The rows are grouped in 3 ways, from coarse to fine. Each group lies inside one group of the grouping before and may be the whole of it. The rows also spread widely along 12 directions, which tell nothing about the answers.
In the rows, zero is written as 128.
Some rows, each with its group in each grouping after it:
[127  75 154 139 133  81 137 103 184 116 107 124  89 148 130 144 166 159
  97  98 175 115 122 193 106 116 136 138 116 124] : Puvat Vug q_615
[109 155 184 123 165 158 131 108 135 156  52 131 113 137 111 112 125 106
 107 103 170  55 185 131 132 151 105 171 145 173] : mugu gomim q_334
[129 118 154 106 138  99 166 125 166 129 197 103  48 130  75 160 161 173
 114 153 153 123 139 138 138 145 120 144 147 145] : mugu gomim q_246
[141 102 142 171 114 128  84 123 147 109  28 117 173 168 153 130 137 115
 119 112 102 121 135 138 105 130 146 136  90 133] : mugu taliz q_398
[124 122 126 110 127 137 141 105 105 134 120  72  95 117 136 124 132 161
 143 144 173 103 142 114 155 122 113 116 135 182] : Puvat Vug q_530
[135 157 163  89  80 128 112  81  91 162 134 111  86  82 124 169 159 140
 124 110 137 142 164  76 148 157 126 139 129 154] : bavi buvu q_150
[125  83 169 133 125 113 103  96 133 141  66 129 120 142 110 164 167 152
  98 101 156  95 119 203 125 110 162 131 117 122] : nepo Noza q_415
[157  86 107 121 152 139 151 129 125 122 129  95 119 180  66 106 113 215
 118 155 165  53 140 155 137 110 114 160 170 161] : Puvat ser q_574
[121 172 144 143 133 163 170 172 123 130 137  80 111 188 107 120 169 116
 125 176 151 138 149 122 114 156 120 137  90 170] : bavi pafun q_343
[170 162  89 153  94 146 123 128 129 100 163 110 113 126 170  98 148 132
 141 127  88 157 140  79  93 149  99 134 102 186] : Puvat fikod q_702
[104 115 144 122 138 153 149  99 127 120  58 109 133 108 144 124 149 118
 129 152 105  83 143 123 113 115 132 125  74 169] : Puvat Vug q_741
[129 163 170 161 128 142 113 115 134 136  70 139 124 138 165 115 155  89
 107  90 144 114 166 134 108 153 113 142 111 161] : mugu riri q_39
[127 140 166 147 148 162 154 150 147 121  82  93 169 148 129 115 140  80
 126 128 105 101 161 116 109 161 141 163 128 131] : bavi bada q_482
[120 138 172 118 118 134 105 104  98 143  83  95 112 117 156 144 136 117
 132 121 138  92 157 123 139 139 154 153 121 169] : bavi buvu q_438
[181 122 109 123  94 166  83 114 105 129 128 114 110 118 103 131 151 167
 122  97 144 175 108 120 151 132 103 106 141 157] : nepo vokof q_663
[134 120 129 109 106 125 107  97 129 137  88 117 106 134 113 145 144 161
 127 139 123 126 149 102 132 128 109 126 103 151] : mugu gomim q_765
[141 130 171 149 172 170 158 138 137 118 115 115 136 118  95 125 148 121
 118 128 134  64 138 157 143 139 142 157 167 154] : mugu taliz q_421
[117  40 162  89 136 107 140  93 149 130 100  70 122 102  86 169 132 179
 132 125 161  85 126 149 167 114 154 144 173  95] : bavi bada q_224
[122 127 143 122 132 129 151 124 124 126 134  76 103 136 126 129 149 146
 136 146 165 115 137 127 136 136 127 136 130 152] : bavi bada q_573
[135 105 144 121 131 141 122 125 103 119 136  70 109 100 134 151 149 141
 147 149 126 105 106 154 154 117 167 123 142 162] : nepo vokof q_383
[145 114 142 152 113 136 143 122 106 130  68  96 183 156 126 153 179 159
 121 133 154 134 119 146 124 110 151 104  94 108] : bavi bada q_573
[137 110 143 139 138 127 127 121 158 116 115 118 108 138 118 120 148 135
 117 121 122 107 145 140 120 142 114 144 135 143] : mugu riri q_39
[154 144 135 128 116 140 164 112 134 138 134 116 142 148  83 142 149 141
 110 131 118 111 166 105 120 156 113 157 144 126] : nepo Noza q_415
[151 110 146 138 117 137 125 120 126 132  85 100 157 155 104 147 154 154
 113 113 153 127 132 138 140 128 139 132 123 122] : bavi buvu q_438
[141 146 162 143 116 148 105 128 112 141  82 127 128 137 147 132 143 112
 105  96 140 113 146 143 115 146 139 145 123 163] : Puvat ser q_574
[139 116 139 120 114 111 168  83 110 140 114  85 136 146 105 155 157 200
 125 145 182 106 150 117 148 115 127 128 118 126] : bavi buvu q_438
[140  76 146  91 121 111 142 109 160 139 133 115  91 136  59 161 135 187
  98 117 161 113 136 145 145 136 120 152 160 116] : Puvat ser q_574
[132 120 137 139 102 135 137  98 118 120  90 111 141 116 159 146 172 141
 133 132 126 133 130 124 118 124 139 117  88 136] : bavi pafun q_343
[139 144 156 130 138 134 130 110 141 127 165 149  60 104 145 119 154 129
 110 107 122  72 153 154  97 148 127 173 148 195] : Puvat Vug q_741
[124 114 147 128 154 166  99 119 110 112  98 112  95  86 138 117 149 131
 134 119 151  93 106 163 156 110 133 111 137 190] : mugu gomim q_246
[134 124 154 116 123 124 124 114 112 149 129 104  90 138  93 164 163 176
 112 140 170 118 134 144 148 127 129 121 125 151] : mugu gomim q_334
[132  95 169 126 143 133 147 118 156 112 129 110 111  90  92 163 162 135
 118 130 121 104 114 155 151 135 155 137 145 126] : mugu taliz q_421
[102 161 200 124 126 169 152 124  67 166  66  87 144 130 132 173 180 121
 117 152 170  99 147 145 148 130 169 116  96 149] : bavi pafun q_343
[139 112 153 146 132  87 127 119 164 130 122 124 101 176 122 142 154 160
 107 127 142  95 152 165 100 135 138 163 127 140] : mugu gomim q_334
[151 156 119  99 102 166 145  89  80 129 153 118 120  56 110 152 162 164
 145 163  82 128 145  55 152 135 116 106 124 165] : mugu gomim q_246
[154 139 135 145 126 138 132 136 144 120 144 113 106 148  96 128 150 145
 117 130 132 127 137 124 132 150 113 145 140 158] : mugu taliz q_421
[143  92 128 109 119 158  91 106 127 121  77 109 125 106 110 116 135 146
 128  93 133 127 122 121 146 125 114 125 137 143] : bavi bada q_482
[ 78 103 173  86 149 104 169 135 165 136 137  52  60 139  81 165 140 134
 131 187 157 116 145 127 157 141 135 137 117 143] : mugu gomim q_246

New rows. What belongs after each?
[126  71 160 118 123 123 102 115 131 113 119  85  95  76 117 171 155 147
 134 123 132 130  86 162 174 117 160 106 148 137] : mugu taliz q_421
[133 126 159 148 120 141 120 128 121 132  65 105 146 167 123 145 164 125
 108 124 144 126 134 151 122 129 151 132  84 141] : bavi buvu q_438
[128 150 135 117 120 128 148 108  83 143 140  76  96 126 150 129 126 169
 138 150 172  81 152 116 147 127 129 140 145 188] : Puvat ser q_574
[169 126 110 150 133 162 138 122 103  97 145 104 133 114 127 114 164 162
 139 140 125 110 107 132 135 115 135 121 129 169] : bavi buvu q_438
[137 143 153 127 151 161 147 113 121 133 104 125 129 119 103 127 146 141
 120 132 137  79 157 121 140 132 119 145 143 161] : mugu gomim q_246
[172 172 140 131  87 109 128 115 143 128 205 130  92 115 143 141 153 120
 122 112  77 141 180  71  92 190 124 189 154 150] : bavi buvu q_150
[155 147 149 167 116 168 101 124  74 130  60 107 183 127 151 138 157 128
 131 120 121 102 129 131 142 121 159 115 125 159] : mugu taliz q_421
[178  94 135 132 149 211 104 106 123 121  43 177 172 104  72 109 151 156
  89  66 124  81 119 158 128 110 111 133 146 147] : Puvat fikod q_702
[144 121 152 136 117 130  85 132 143 140 103 134  80 176  75 145 160 159
  93 107 157 130 133 161 128 141 121 142 119 157] : mugu taliz q_421
[125 134 139 136 134 157 115 133 115 120 108 100  97 130 138 112 163 125
 130 123 159 128 113 152 127 125 129 118 109 173] : bavi bada q_573
[129  99 181 143 148 132 132 122 146 132  73 132 128 142 119 147 169 130
  90  97 165  88 124 199 116 120 158 139 121 134] : Puvat Vug q_615
[135 130 157 168 138 144 110 139 132 114  51  80 177 138 190 104 116  74
 138 104 125 103 159 123 131 147 132 144 148 146] : mugu riri q_39
[151  93 118 136 123 138 123 123 105 116 114  70 129 129 137 126 137 176
 135 127 168 112 109 150 152 100 129 107 147 165] : Puvat Vug q_741
[135  81 133 126 116 108 140 115 134 118  99  81 143 133 136 149 130 164
 128 138 138 107 125 142 136 117 148 131 134 124] : Puvat ser q_574
[113  96 126 129 111  78 115  99 151 116 105  75  91 157 150 138 120 166
 149 155 133 102 149 120 128 127 127 150 113 156] : mugu taliz q_421
[130 130 152 133 122 119 137  96 134 123  98  93 124 115 158 131 137 126
 135 111 152 111 153 115 137 138 127 148 128 147] : bavi buvu q_438
[150 119 121 139 147 163 147 145 118 108 143  94 113 147 102 111 156 167
 124 151 144  96 112 153 127 115 127 127 122 180] : Puvat fikod q_702
[147 115 125 150 120 157 115 160 134 121  94  84 139 180  89 126 156 121
 112 122 149 162 102 157 132 129 123 106 112 139] : nepo Noza q_415
[143 156 112 143 116  96 157  78 117 128 138  94 102 165 155  99 137 186
 140 131 196  92 176 100 121 126  92 152 128 177] : bavi buvu q_150
[161 124 138 130 108 122 146  89 151 113 144 131 125  88 144 146 155 135
 127 115  91 126 144 113 113 149 133 156 142 126] : nepo vokof q_663
[153  95 133 120 119 144 118 111 140 123 116 127 108 131  87 149 166 162
 111 130 118 129 115 157 124 124 136 132 116 136] : nepo vokof q_663
[126 135 143 131 130 121 145 113 129 127 125  93 101 137 133 125 143 142
 133 150 140 100 160 116 131 140 113 138 125 158] : mugu riri q_39
[123  89 164 150 122  93  68 152 154 137  77  81 100 205 137 143 133 120
 108  94 176 123 121 211 123 133 158 148 135 140] : nepo Noza q_415
[147 128 165 120  91 128 122 105 131 151 122 125 108 118  88 180 181 140
  92  83 166 175 121 146 143 146 128 115 129 111] : nepo Noza q_415
[147 150 160 150 117 155 133 139 151 114 135 134 114 103 146 139 180  88
 105 101 102 160 122 134  98 160 136 131  96 150] : Puvat fikod q_702
[138 103 145 117 128 112 115  95 119 134 101  87 125 117 142 139 116 173
 138 113 167  83 152 124 162 118 124 140 177 150] : mugu gomim q_246
[120  83 117 142 153 143 137 145 203  61 118  88 112 102 154  87 140  78
 153 124  86 148  98 130 110 140 122 134 106 147] : bavi bada q_482
[146 125 132 124 120 146 124 115  99 133 110  80 120 141 115 128 142 168
 129 126 177 118 132 124 158 123 118 125 135 162] : bavi buvu q_438
[123 106 162 112 122 126 141  97 135 128 114 103 105  96 112 163 170 139
 119 126 146 130 119 137 146 127 147 123 107 129] : bavi buvu q_438
[109  76 145 108 132  81 135  98 173 121 125  92  70 134 144 136 127 156
 129 133 148  79 151 150 121 128 136 159 133 154] : Puvat Vug q_530
[144 127 142 135 132 154 126 124 145 112 126 129 105 109  93 132 162 129
 117 125 111 128 122 127 132 144 122 134 126 154] : mugu taliz q_421
[ 97 120 145 103 165 163 131 106 119 121  96  97  77  94 113 112 139 136
 139 149 160  84 127 136 162 110 113 116 121 195] : mugu gomim q_246
[121 137 139 132 133 164 151 120 121 121  93  74 137 115 125 118 141 103
 136 125 160 133 124 121 154 133 113 111 126 152] : nepo Noza q_415
[139  65 125 110 153 139 115 151 167 121  90  72 114 174  81  99  79 155
 118 113 163  86 138 146 152 137 104 172 192 151] : Puvat ser q_574
[188 130 138 131  96 134  95 113 115 148 131 145 122 138 116 136 132 173
  94  71 144 109 155 134 124 151 122 166 187 150] : Puvat ser q_574
[135 164 156 168 127 149 107 117 124 119  78 118 135 121 180 113 141  91
 127  99 129 113 148 119 118 149 125 142 116 175] : mugu taliz q_398
[125 142 161 106 162 159 173 141 151 132 169  86  78 122  81 114 137 124
 125 133 161  96 156 117 143 166 108 167 171 162] : bavi bada q_482
[105 148 156 150 153 124 172 129 134 114 128  90 107 137 158 121 161 108
 138 181 112  82 156 131 110 137 139 141  93 168] : mugu riri q_39
[151  80  99 146 123 130 111 124 180  88 100 125 123 151 108 106 144 129
 120 111  98 142 107 151 102 129 110 136 111 136] : nepo Noza q_415
[111 103 174 118 134 130 117 116 148 157  72 128  86 178  59 155 171 145
  79 108 187 117 127 198 127 128 130 130 100 134] : nepo Noza q_415
[100 149 136 148 151 124 181 136 145 102 157  83  74 140 142 112 172 117
 140 190 133 115 134 133 113 133 121 119  75 178] : mugu riri q_39
[195  97  99 173 144 196  82 126 139  72  89 155 152  94 129  73 158 129
 117  54 129 137  71 167 128 110 108 114 145 165] : bavi buvu q_438
[134 108 116 131 135 156 117 143 145 106  92  92 122 161 113  97 136 128
 134 133 132 127 126 127 118 132 110 137 115 157] : bavi bada q_573
[148 109 151 116 129 141 114 109 132 132 132 121  90 117  81 150 144 169
 110 116 139  98 138 135 150 138 125 146 160 153] : mugu taliz q_398
[118 133 155 145 129 126 125 140 161 121 128  87  71 155 116 134 160 124
 113 117 189 173 112 149 142 145 111 113 101 158] : mugu taliz q_398
[110 147 107 140 115 125 175 108 130 100 124  70 113 120 187 109 157 120
 156 175 122 141 136  87 109 123 111 101  54 182] : Puvat Vug q_741
[120  81 134 144 130  98 131 102 173  85  96  82 122  98 163 130 134 129
 149 124 128 123 111 135 143 118 133 123 125 135] : mugu taliz q_421
[129  80 137 129 137 131 137 103 180  87  99 137 118  76 122 145 175 122
 127 129  88 137  95 145 120 115 135 109  92 121] : mugu gomim q_765
[136 138 163 153 133 127  93 152 136 122 128  97  91 149 160 121 147  91
 123 100 145 117 133 162 116 150 152 162 139 175] : bavi buvu q_150
[127 130 131  98 124 114 150  84 144 129 142 128  78 108 107 145 150 168
 132 158 110 101 162  94 121 139 104 148 116 155] : mugu gomim q_765
[135 131 150 129 109 137 117 128 143 123 133 119  91 112 100 155 165 122
 117 132 101 151 124 118 132 155 134 133 113 150] : mugu taliz q_421
[140 118 117 140 117 126 113 130 120 108 135 100 104 135 132 140 168 159
 135 158 117 141 107 141 127 113 138 101  95 167] : mugu gomim q_246
[119  74 143 126 128 127 135 115 169 124  54 110 129 159  97 137 157 146
  99 113 168 137 118 162 126 115 114 111  88 125] : Puvat Vug q_741
[130 128 147 121 141 140 152 127 134 134 122  63 102 138 119 119 123 153
 124 111 215 116 141 129 163 134  95 134 159 164] : Puvat fikod q_702
[130 132 148 136 122 146 114 129 148 122 109 107  96 127 128 130 156  99
 121 112 140 155 121 141 126 146 123 130 108 158] : nepo vokof q_383
[152 140 153 125 120 164 128 122 112 133 133 100 111  94 127 136 155 137
 123  83 187 145 126 128 165 146 111 125 175 150] : bavi pafun q_343
[132 120 137 123 141 165 141 122 157 103 122 117 103  88 111 111 159 111
 123 101 146 149 113 127 135 142 104 124 133 145] : bavi bada q_573
[138 112 136 147 128 133 104 121 143 121  68 124 133 150 127 128 154 133
 114 119 130 127 130 145 116 127 126 128  99 146] : mugu gomim q_334
[132 116 156 116 126 133 107 119 156 131 100 135 101 130 100 143 148 127
 109 117 108 117 147 130 121 147 125 150 125 146] : mugu gomim q_246
[113 138 157 138 130 128 138 129 104 133 101  78 122 161 141 134 159 128
 134 165 142  96 143 143 120 126 160 137  90 167] : bavi buvu q_150
[147 112 117 163 140 175 121 141 143  72 112 112 135  78 171  98 168  93
 137 115  94 141  77 150 114 118 136 104  96 174] : Puvat fikod q_702
[120 138 147 127 121 145 170 106 149 124 124  98 111  99 107 139 170 107
 118 114 161 168 120 121 146 145 104 107 111 129] : nepo Noza q_415
[115 132 136 142 130 138 112 108 127 108  79  84 111  97 182 108 142 114
 147 111 174 146 115 127 155 117 111  93 109 176] : mugu gomim q_246
[158 103 126 118 108 128  89 123  96 136 106 104 130 153 104 155 138 185
 128 149 110 101 139 130 139 116 147 131 137 153] : mugu gomim q_246
[102  96 144 128 140 114 144 129 153 122  84  74 104 159 137 122 130 137
 124 139 182 108 126 163 133 120 129 130 107 156] : Puvat ser q_574
[126 114 160 123 129 114 138 125 148 131 113  99 116 136 116 160 146 138
 124 140 130 114 147 128 134 140 135 143 132 129] : mugu gomim q_765
[ 94  38 131  71 137  86 128  83 174  95 143  56  49  65 138 133 118 164
 164 137 142 107 111 130 162 116 128 136 154 140] : bavi bada q_482
[127 106 156 138 146 103 153 133 165 110 142  85 106 130 137 148 146 136
 133 145 138 103 131 155 131 129 145 145 147 135] : mugu gomim q_765
[151 117 127 157 126 117 128  89 146  96 120 140 117  92 195 103 143 138
 125  82 145 102 122 154 109 121 126 140 142 165] : Puvat ser q_574
[129 170 167 149 137 164 128 152 118 141 113 113 116 160 120 117 162  97
 114 121 143 111 155 138 104 157 134 157 115 169] : bavi bada q_224
[161 119 122 162 146 123 155 142 160 102 147  79 136 167 114 108 119 159
 134 135 148  98 145 122 139 142 111 161 181 147] : mugu taliz q_421
[104 112 135 116 150 133 166 100 155 107 105  92  98 123 128 112 139 127
 145 172 119  86 145 129 119 127 124 147  97 163] : nepo vokof q_663
[105  75 121 115 120  82 105  74 169 112  88 123  48 139 151 115 142 168
 122 120 158 104 130 159 102 103 108 134  78 172] : Puvat Vug q_615
[ 95  91 175  81 159 131 173 110 162 138 143  99  50  99  74 152 154 144
 112 152 155  81 139 152 146 136 131 145 134 155] : Puvat Vug q_530
[143 123 132 141 142 127 166 124 168 123 106  91 135 181 102 115 128 137
 122 130 160 114 157 125 120 144 102 162 137 138] : nepo vokof q_383
[108 107 148 105 133 113 161 128 154 124 142  59  86 124 127 140 129 129
 135 153 140 111 145 118 138 142 124 144 134 156] : Puvat Vug q_741
[120 135 162 118 124 167 101 138 122 135  52  90 139 114 151 118 102  73
 123  94 132 120 153 104 145 161 123 151 148 164] : Puvat ser q_574
[135  73 140 120 125 140 123  76 152 110  74 149 128  84 121 141 171 155
 117 100 123 112 115 153 125 110 128 126 116 121] : bavi pafun q_343
[150  81 122 135 108 118 150  93 140 114  89  79 176 132 110 149 144 160
 131 122 142 138 120 127 143 118 126 112 133  92] : nepo Noza q_415
[151 115 160 126 142 167 142 143  93 143 103 115 156 154  72 160 163 157
 100 161 100  64 142 156 119 125 174 143 130 141] : Puvat Vug q_615
[ 84 106 164 110 149 136 156 114 163 119  73  94 115 108 149 129 133  80
 136 154  93  79 160 121 114 142 146 153  95 155] : Puvat Vug q_530
[ 93  75 227  80 165 146 145 111 130 159  81 110 101  94  70 192 156 140
 101 127 155  38 144 197 162 130 186 167 168 117] : bavi pafun q_343
[123 126 137 123 112 108  92 103 154 117 130 110  46 118 163 117 142 125
 131  96 157 146 131 132 125 144 111 146 111 181] : bavi buvu q_438
[151  94 166 101 102 120  93  75 130 148 108 164  94  83  88 189 179 183
  92  82 143 130 125 155 146 125 138 120 140 120] : mugu gomim q_246
[134  83 144 116 155 157 170 126 208  85 130 116 115  68  99 115 139  87
 116 102  95 132 121 120 128 157 105 146 153 126] : Puvat Vug q_741
[150  79 142 113 113 145  52 102 116 141  77 142  90 115 118 137 149 167
 104  72 155 105 115 179 139 113 133 122 144 170] : Puvat Vug q_530
[113  87 151 107 131 111 137  84 126 133  71  86 129 120 144 142 119 157
 134 137 135  56 164 128 134 116 144 152 140 144] : Puvat Vug q_615
[104 111 162  84 109 140 106  98 142 128 125 147  45  71 115 167 178 119
 120 137  74 129 129 133 112 149 144 143  81 160] : bavi pafun q_343
[ 92 136 181 114 132 123 159 147 159 141 128  82  86 161  94 154 162  95
 119 162 126 129 158 124 110 169 144 164  92 135] : bavi bada q_224
[ 98 105 163  99  88  81 107  86 133 144 111 107  55 107 153 175 161 147
 115 124 152 143 125 148 129 130 150 123  82 147] : Puvat ser q_574
[124 118 120  90 123 177 118 130  99 122 118  67 100  90 119 121 120 122
 150 162  92 116 133  82 148 135 116 123 125 192] : Puvat Vug q_741
[133 158 157 115 128 162 126 119 134 138 145 114  79  95 112 123 138  95
 118  93 141 121 149 118 141 169 105 155 167 170] : nepo Noza q_415
[144 176 140 125 106 151 132 119 110 169  90 118 118 195  97 123 141 160
  98 120 168 116 188  96 112 153  86 154 101 174] : Puvat fikod q_702
[124 103 165 137 146 130 100 125 142 124  84 114 100 144 129 122 150 116
 113 100 155  95 127 184 124 125 151 152 127 159] : bavi buvu q_150
[144  75 105 112 128 134 105 135 174 100  92  96 131 151  88 119 110 145
 136 145  78 125 141  99 129 137 107 150 134 138] : mugu gomim q_246
[154 145 148 152 161 168 168 143 138 108 158 120 127 131  86 126 157 134
 116 151 104  82 139 130 123 149 134 157 147 158] : mugu taliz q_398
[153 132 147 133 115 145  91 160 108 144 122  70 109 163 109 137 132 139
 119 115 167 148 138 126 161 150 115 123 165 153] : mugu riri q_39
[144  98 138 136 110 100 159  94 174  94 165 126 112  67 169 151 168 125
 128 118  80 133 124 126  98 141 141 138 122 128] : Puvat Vug q_741
[117 136 139 124 129 150 104 126 113 127 145  99  40 114 120 122 166 127
 124 125 178 142  94 169 146 124 118 103 109 196] : nepo Noza q_415
[ 90 139 165 123 138  84 165 113 128 144 146  91  53 180 111 159 161 171
 128 210 146  59 162 153 113 129 157 158  82 178] : mugu taliz q_421
[108 116 168 123 135 124  92 140 163 143  79 115  76 169 137 122 129  96
 107 110 135  91 164 159 102 156 134 170 116 176] : Puvat Vug q_530
[122 122 156 138 127 113 136 124 144 131 108 104 107 158 108 151 154 144
 118 150 128 105 148 138 125 138 141 148 108 146] : mugu taliz q_421
[100 165 179 144 151 110 175 134 143 128 140  78  97 141 164 138 149 104
 135 158 160  95 162 131 127 146 142 149 123 167] : mugu gomim q_246
